The rows of a group lie close to one hidden flat surface of 14 dimensions, which may be shifted away from zero. Surfaces can cross.
In the rows, zero is written as 128.
Known rows, each followed by its group:
[125 158 112 136 182 121 132  90 145 108 112 132 141 100 116 141  76 176
 166 111 128 106 108 143  92] | (1)
[110 128 109 137 142  77  62 117 145  90 100 177  86 163 125 149 106 133
 131  98 161  87 145 150 128] | (1)
[ 85 133 126 148  73 138 108 159 162 185 121 123 108 217  85 139 111 135
 144 114 141 136 178 122 120] | (3)
[ 96 178  80 143 120 137 150  71 105 140 126 159  83 157  95 104 148 126
  88 182 131 195 146  98 116] | (2)
[142 163 113 168  94 123 118  97 168 158  94  63 133 133 160 167 123 159
 146 169 138  65 155 114 138] | (0)
[114 132 110  95 116 150  80 190 141 145  96 141  97 129 102  89 147 155
 185 135 110 101 124 157 150] | (1)
[150 167  92 114 125  98 164  93 137 100 148  84 128 105 166 173 124 167
 100 125 110 106  77 107  96] | (0)
[161 161 134 171 165 152 114 150 105 117  67 105 191  74 117 124  72 155
 168 154 164 113 182 154 137] | (2)
[105  94 172 115 173 125  84 131 133 103 165 166 121 147  68  88  81 118
 128  84 192 117  93 142 130] | (0)
[153 123 117 127  79 141 145 142 111 163 128 157 140 127 129 150 180 107
 103 153 132 243 153 111 134] | (2)
[ 88 192 102  95 101  95 151 106 148 131 125  87 128 145  97 163 164 161
 113 107 134 134  88 140 110] | (0)
[165 181 161 132 155 101 108 100 108 148  49 117 177  86 107  85 123 171
 164 174 125  84 121 112  74] | (0)
[137  85  95 130 110 118  97 173 161 123 106 114 120 127 189 166 159 103
 147 104 102  82 163 169 143] | (3)
[100 123 108 124 157 131 113 166 137 135 149 114 101 154 134 130 118  74
 129 108 120  71 102 192 112] | (3)
[112 184 118 120 180 127 117 124 113  89 161 111 103 113  96 119 121 100
  81 161 194 101  39 172 159] | (0)
[148 147 108  97 141 126  95 109 110 107 128 137  92  98 150 129 112 159
 162 106 119  93 120 163 154] | (3)
[124 174 100 134 145 189 143 149  82 157 122 106 119 106 117 104 101 110
 154 168 123 146 159 170 136] | (0)
[160  51 195 154 110 104 120  87 134 168 155 150 175 118 131 133 149  76
  98 118 177 194 117  86  76] | (2)
[150 106 111  91 147 123 135 143 111 100 144 119 136  97 168 138 135 110
 120  91 111 120 124 155 122] | (1)
[ 87 125 103 145 134 142 112 117 142 124 104 182 101 176  83  89 157 110
 102 154 143 168 179 118 148] | (2)
[191 131 134 102 151  91  93  95 126  79 125 141 142 133 150 117 147 122
  57 136 168  83 114 105 140] | (2)
[134 104 129 118 138 118  89 200 123  68 131 153 136 135 104 126  68 148
 124  85 179 137 138 123 113] | (1)
[138  82 141 111 122 127 138  53 155 134 141 108 122 113 156  90 142 162
 139 123  82  81 127  70 115] | (3)
[159 169 105 125 139 137 130 149 108 151  96 112 154 114 138 155  99 141
 166 113 107 124 162 180 107] | (2)
[114 157 100 120 127 113 131  95 120  98 140  89 114 114 131 157  53 193
 152  78 140 103 137 130 101] | (0)
[111  87 108 127  82 154 150 203 113 173 175  94  90 111 168 139 128  97
 164 125  69 141  99 147  92] | (3)
[ 79 171 129 117 107  78 120  86 115 139 115 109 119 161 105 154 171  96
  98 102 165 125 134 166 126] | (1)
[127 162 112 110  94 123 116 151 118 193  70 133 140 134 114 147 168 134
 184 113  94 163 171 177 109] | (2)
[128 176  96  97 104 133 130  92  94 155  96 129 101 118 128 124 135 173
 174 125  91 140 168 143 131] | (1)
[197 137 112 145 133 123 102 126 148 112 113 157 145 154 160 175  77 156
 124 117 133 112 175 119 133] | (2)
[135  86 126 117 124 136 117  70 109 148 180 148  83 141 142  92  71 147
 146  94 102 119 141 100  87] | (2)
[112 114 165 122 117 122 134  78 112 133 188  99 128 151 107 123  79 129
 105  82 174 123 125 110 119] | (1)
[140 154 134  92 103 112  80 158 150 156 132 170 112 200  98 171 141 117
 128  89 158 144 113 175 151] | (1)
[147 161 129 145  78 125  85 127 112 138 138 135  68 110 123 126  80 204
 168 171 146 125  88  91 144] | (0)
[ 84 142  88 156 162 150 137 141 122 116 130 143 101 168 105 117 102  84
 102 143 141 138 155 154 113] | (3)
[142 175 143 120 133 145 108 101 111 178 108 102 127 107 110 112  91 164
 195 139 120  89 123 156 120] | (0)
[162 111  88  83 146 171 150 132 122 121 119  84 148 123 188 112 146 104
 122 110  80  80 202 151 141] | (0)
[131  78 141 177  63 150  97 213 123 127 140 111 127 111 126 130  72 156
 160 129 172 160 166  98 143] | (2)
[118 171 147  70 129 114 122 115 120 138 116  71 155  96  99 117 173 138
 140 106 149  98  83 173 144] | (3)
[177 150 125 156  98 131 144  97 150 173 164 101 119  93 173 198 110 162
 156 160 114 135  61 119 125] | (0)
[ 85 159  93 133 150 101  92 147 134  94 112  95 103 149 118 136  86 129
 135  97 155  43 139 182 118] | (3)
[ 45 159  86 165 120 105 164 123 131  80 123  92 119 147  92 132 139 115
  57 153 176 157 131  95 100] | (1)
[106 163 108 103 106 126 127 208 108 143 153 102 120 150 108 174 111 107
 133  84 146 149  99 194 109] | (3)
[153 178 116 137 125 135 129 156 104 135 135  87 134 146 129 135  58 149
 120 144 143  97 132 123  92] | (0)
[101 171  83 115 131 112 167 167 107 134 155 114 102 106 144 187 150  92
 124 125 101 166  44 190  85] | (3)
[110  95  85 119 101  96  93 151 119  72  66 167  92  96 149 101 156 172
 154 126 105 132 186  92 120] | (0)
[ 97 125 115 134  74 134 108 175 112 142 166 123  60 124 117 139  99 150
 159 128 139 150  92 131 128] | (3)
[116 138  99 101 105  95 159 125 124 120 110 113 147  87 145 189 147 165
 157  69 103 177 130 147  90] | (1)
[160 126 178 129 107 113 112 133  52 113 172  79 152 109 134 136  66 104
  91 101 216 124 137 132 136] | (1)
[121  89 126 155 152 127  88 157 125  85 113 137 121  83 140 125 118 103
 141 129 172 112 136 157 153] | (3)
[111 160 117 143 137  82  99 140 152 128 100 158 134 200 107 188  97 115
 118  79 162 123 151 165  85] | (1)
[124 126 138 131 149 161 123 115 142 122 199 146 101 157  89 118  53 150
 119 119 170 141  87 112 136] | (1)
[120 115  90 169 116 197 126 109 129 141 151 115  68 141 153  99  76 135
 140 182 116 108 186 100 161] | (0)
[151 157 142 138  54  76  95 152 128 175  62 129 131  88 145 188 158 181
 201 139 117 153 105 125  97] | (3)
[100 110 149 167 123 139 155 106 169 176 153 109 165 177 100 171  66 128
 145  78 144 158 157 125  76] | (3)
[141 149 118 110 163 164 128 124 154 120 150 150 144 197  88 124  66 157
 115  88 135 121 170 136 153] | (2)
[102 114 119 128 131 126  84 222 122 140 113 153 123 157 106 159  96  88
 171  68 149 138 155 217 111] | (3)
[ 93 160 103 118 143 112 106 111 157 135  88 172 106 165  95 134 190 101
 119 136 135 141 130 169 148] | (1)
[103  61 138 115 156 116 132 129 137  82 164 111 150 122 119  98 110 116
 101  66 149 107 127 119 100] | (2)
[129  76 110 160  93 169 135 166 159 124 181 145  94 141 144 137 124 119
 105 160 135 180 120  80 158] | (1)
[139 103 100 153  90 128 138 170 141 103  96 114 151  99 159 148 165 136
 115 147 128 162 172 103 143] | (2)
[147 137 145 115 139 203 139 128  97 175 185 134 120 150 100 103  84 104
 134 137 140 170 132 149 158] | (3)
[133  82 126 159 168 149 147 106 157 121 121 155 164 139 140 134 121  88
 109 127 134 159 177 117 112] | (0)
[131 183 111 130 148 111  83 132 117 119 119 149  79  94 123 148 135 130
 151 164 155 106  48 187 162] | (0)
[112 101 159 177 195 149 118  82  89 136 132 154 141  75  99  68 109  64
 128 170 180 158 119 148 105] | (2)
[ 96  70  92 134  80 173 154 180 132 111 178  78  92 112 150  88 143 128
 109 144 105 126 141  90 157] | (2)
[156 241 119  87 148 158 122 119  35 150 135  99 114  99  96 110  52 167
 165 137 147 121 115 185 133] | (1)
[132 132  98 126 110 204 162 144 127 175 183 127 104 148 127 136  86 143
 156 121  87 174 152 143 155] | (2)

New rows, each followed by its group:
[ 92 106 115 144  82 144 142 140 155 162 116  94 117 118 129 118 181 127
 147 155 105 141 138 113 135] | (1)
[109 131  61 106 146 181 201 132  92 117 148  99 129 115 151 123 114 114
 118 101  75 168 191 150 109] | (3)
[168 145 159 113 117 120 135  65 111 177 137 116 159 146 120 107 158 104
  84 156 146 147 121  95  93] | (2)
[104 119  75 148  62 149 151 181 145 132 163  78  89 147 153 142 132 139
 107 148 107 131 135 105 139] | (2)
[109 127 143 142 146  98 149 158 127 125 115  88 175 109 109 121 118 118
 119 121 137 113  94 124  48] | (0)
[105 167 117 125 116  91 107 183 129 145 111 158 111 143  95 166 139 125
 143 120 139 165  75 169  92] | (0)
[131 135 106 132 101 151 139 113 142 147 180 139  91 125 133 169 118 151
 141 120 122 175  94 138 163] | (2)
[194  71 189 153 122 141  68 126 118 155 126 174 152 126 127  99 104 108
 135 145 183 149 163 101 138] | (2)
[140 149  93 168 117 137 134 120 172 160 138 133 103 129 154 197  87 163
 174 141 103 138 103 134 110] | (1)
[101 101 146 113  84  90 103 137 162 158 122 144 133 198 114 171 186  84
 108  72 150 150 151 150 131] | (1)
[174 141 167 143 146 146 130 123 120 172 118 104 202 123 112 136  94 120
 141 124 158 136 146 145 107] | (2)
[169 167  90 115 124  74 120 124 138  91  98 167 133 144 152 188 122 168
 104 110 124 150 126 109  91] | (0)
[141 128 175 125 108 153 120 165 144 169 143  87 172 155  89 115 115 122
 124 134 172 124 120 117 129] | (1)
[182 161 118 164 150  95 117  62 118 158 120 133 134 149 166 159  75 116
 109 148 127  94 138 119  47] | (2)
[ 86 132 119 185 125 134 121 177 151 127 110 108 137 144  89 132  71 143
 141 144 170 132 139 113  83] | (1)
[168 136 114  94 102 153 113 146  95 142 103 152 111 105 141  95 157 155
 155 161  96 155 150 112 150] | (0)
[153 152 107 119 140 147 136 134  73 152 134 169 128 160 116 120  86 102
 111 122 127 193 176 137  78] | (2)
[134  82 185 191 128 154 120 119 130 142 103  92 183  55 113  92  88 148
 179 159 180 131 154  92 122] | (1)
[119 110 128 119 125 183 133 133 137 183 174 163  82 162 110  88 157  87
 125 164  96 162  98 132 152] | (0)
[134 157 123  99 144 146 114 121 119 124 107 155 148 176  86 123 101 140
 122  96 165 156 195 138 139] | (0)
[149 155 119 127 138 130  72 137 133 153  99 170  98 143 125 145 111 135
 181 127 129 111 133 183 144] | (1)
[ 70  63 147 117 132 135 117 113 146 122 143 129 125 129  86  64 146 124
 141  88 139 124 141 123 132] | (2)
[143 110 156  76 124 132 118  70 132 134 134 151 131 110 106  87 143 180
 158 100 113 138 117  98 137] | (0)
[100 138  76  92 150 180 145 167  81 105 163 116  97 134 118 103  87 113
 125  93 124 141 170 177 145] | (3)
[123 149 127  88 104 159 147 127 119 204 144 107 119 114 119 137 141 142
 195 105  79 152 103 175 118] | (0)
[ 92  66 105 153 116 106 119  92 112 100 113 120  91 127 177 100 136  99
 115 116 108  81 207 105 116] | (1)
[146 147  94 109  96 125  99 149 104  81 172 122  50 120 146 110 100 174
 104 159 140  97  80  92 158] | (0)
[120 111 131 149 139 133  94  99  67 139  92 131 101  91 156  88 134  76
 155 146 131  97 197 172 146] | (1)
[ 92 140 176 133  93  92 101  38  81 173 146 130 106 166  98 143 102 108
 137  68 184 142 171 155 133] | (1)
[182 165  96 150 164 140 128 115 135 106  99 144 143 129 149 144  83 157
 122 169 127 115 149 104 112] | (1)
[114 171  87 130 126 161 115 157 123 107 149 151  76 190  87  98  78 152
  92 168 154 138 138  95 140] | (1)
[ 79 148  75 142 123 162 178  75 156 150 160  73 103 177 132 145  90 140
 123 116 101 112 169 117 104] | (0)
[160  90 106 116 138 140 103 146 113 118 177 147  80 132 188 146  84 103
 140  95 103  92 128 164 135] | (1)
[152  80 161  97 122 140 105 104 114 160 143 142 129 111 141 122 101 141
 190  65 111 124 154 150 130] | (1)
[123 157 111  81  71 105 121 116 151 137 124 127 115 151 116 171 158 184
 138  87 128 159 125 122 140] | (0)
[158 184 100 107 128 121 147 136 123  90 134  85 148 167 131 133 115 136
  44 149 158 102 137  92 122] | (0)
[190 138 127  81 103 167 114 139 155 176 140 159 126 205 125 127 123 153
 129 124  98 138 161 106 147] | (1)
[190 185 106  89 145 143 126 133  98 138 120 172 106 129 137  96 175 118
  98 200  91 143  90 124 142] | (0)
[112 118 100  83 144 134 122 131 139  90 165 178  91 152 101 126  87 169
 134  68 124 157 111 125 123] | (1)
[121  82 128 113  78  91 120 122 108  98 176  82 102 100 151 103 147 131
  80 122 151 110  88  72  98] | (2)
[111 161 137 133  77 126 108 192 132 193 112  61 136 131 114 165 118 136
 187 116 138 103 117 181 111] | (0)
[143 119 141 132  94 114 101 105 126 135 155  99 109 118 132 122  90 171
 141 118 148  97 112 100 121] | (2)
[111 180 126 122 117 109 105 110  72 177 124 102  97 126 124 161  48 148
 210  68 121  97 150 208  85] | (1)
[142 176  70  66 137 139 166 107 125 149 140 124 106 156 151 141 152 132
 120 109  51 123 126 157 105] | (0)
[146 165  84 150 110 124  86 164  95 110  88 141  92 115 145 134  98 155
 145 164 137 116 167 137 137] | (2)
[ 76 166 163 140  87 136 105  92 114 195 119 148 106 151  48 131 130 142
 173 125 180 198 135 151 156] | (1)
[ 83 151  74 148 152 120 155 148 111  75 135 109 114 118 120 137  70 142
 114 115 136 132 132 131  73] | (1)
[ 84 104 108 129 131 124 122 138 105 111 148 139  93 109 125 137  67 144
 177  63 121 143 140 158  91] | (1)
[141 140 130 130  98  92  91 139 140 145 167 173  95 201 137 221 109  99
 105  78 171 158 112 170 140] | (1)
[ 61 181  95 131 132 162 147 135  87 127 144  72  96  80  91 121 103 133
 159 137 159 146 108 185 143] | (0)
[ 76 111 144 183 118 110 118 136 118 145  80  93 152 122 115 119 151  71
 124 146 168 119 181 146 107] | (1)
[139 128  98  93 177 170 162  94 156 142 167 163 131 166 127 143 118 120
 129  77  78 145 137 174 147] | (2)
[ 90  77 157 150 156  90  98  85 179 129 117 153 120 128 109 106 132 133
 159 105 126  88  91 121  89] | (0)
[130 144 131 107 111 151  94 133 110 163 125 139  91 157 120  97 173  88
 120 159 136 120 143 157 182] | (1)
[172 107 145 119 102 163 160  90 142 160 144  92 163  93 158 129 151 145
 133 146 110 149 130  86 143] | (0)
[164 153  85  65 134 166 149 162 107 155 144 126 123 152 150 128 158 102
 121 110  65 134 145 181 141] | (2)
[ 62 149 112 132  98 136 134 144 127 137 101 113 107 159  66  51 175 132
 101 186 132 140 144  81 120] | (0)
[111 195 109 150 113  92 101 137 156 171  99 137  98 135 113 190 155 130
 162 159 135 126  57 184 119] | (0)
[100 113  93 160 145 122 127  86 153 110 143 156  88 136 137 135 133 113
 104 141 130 135 118 123 127] | (2)
[145 146 147 123 106 134 143 161 104 164 109 107 146 126 108  60 152 138
 117 197  96 127 112  70  80] | (0)
[107 145 117 183  87 129 100 114 135 191 129 123  81 122 124 159  83 158
 203 142 128 128 120 153 116] | (2)
[123 125 167 172 111 106 100  50 192 170 101 108 151 113 118 173 133 163
 182 126 166 107 118 133 146] | (3)
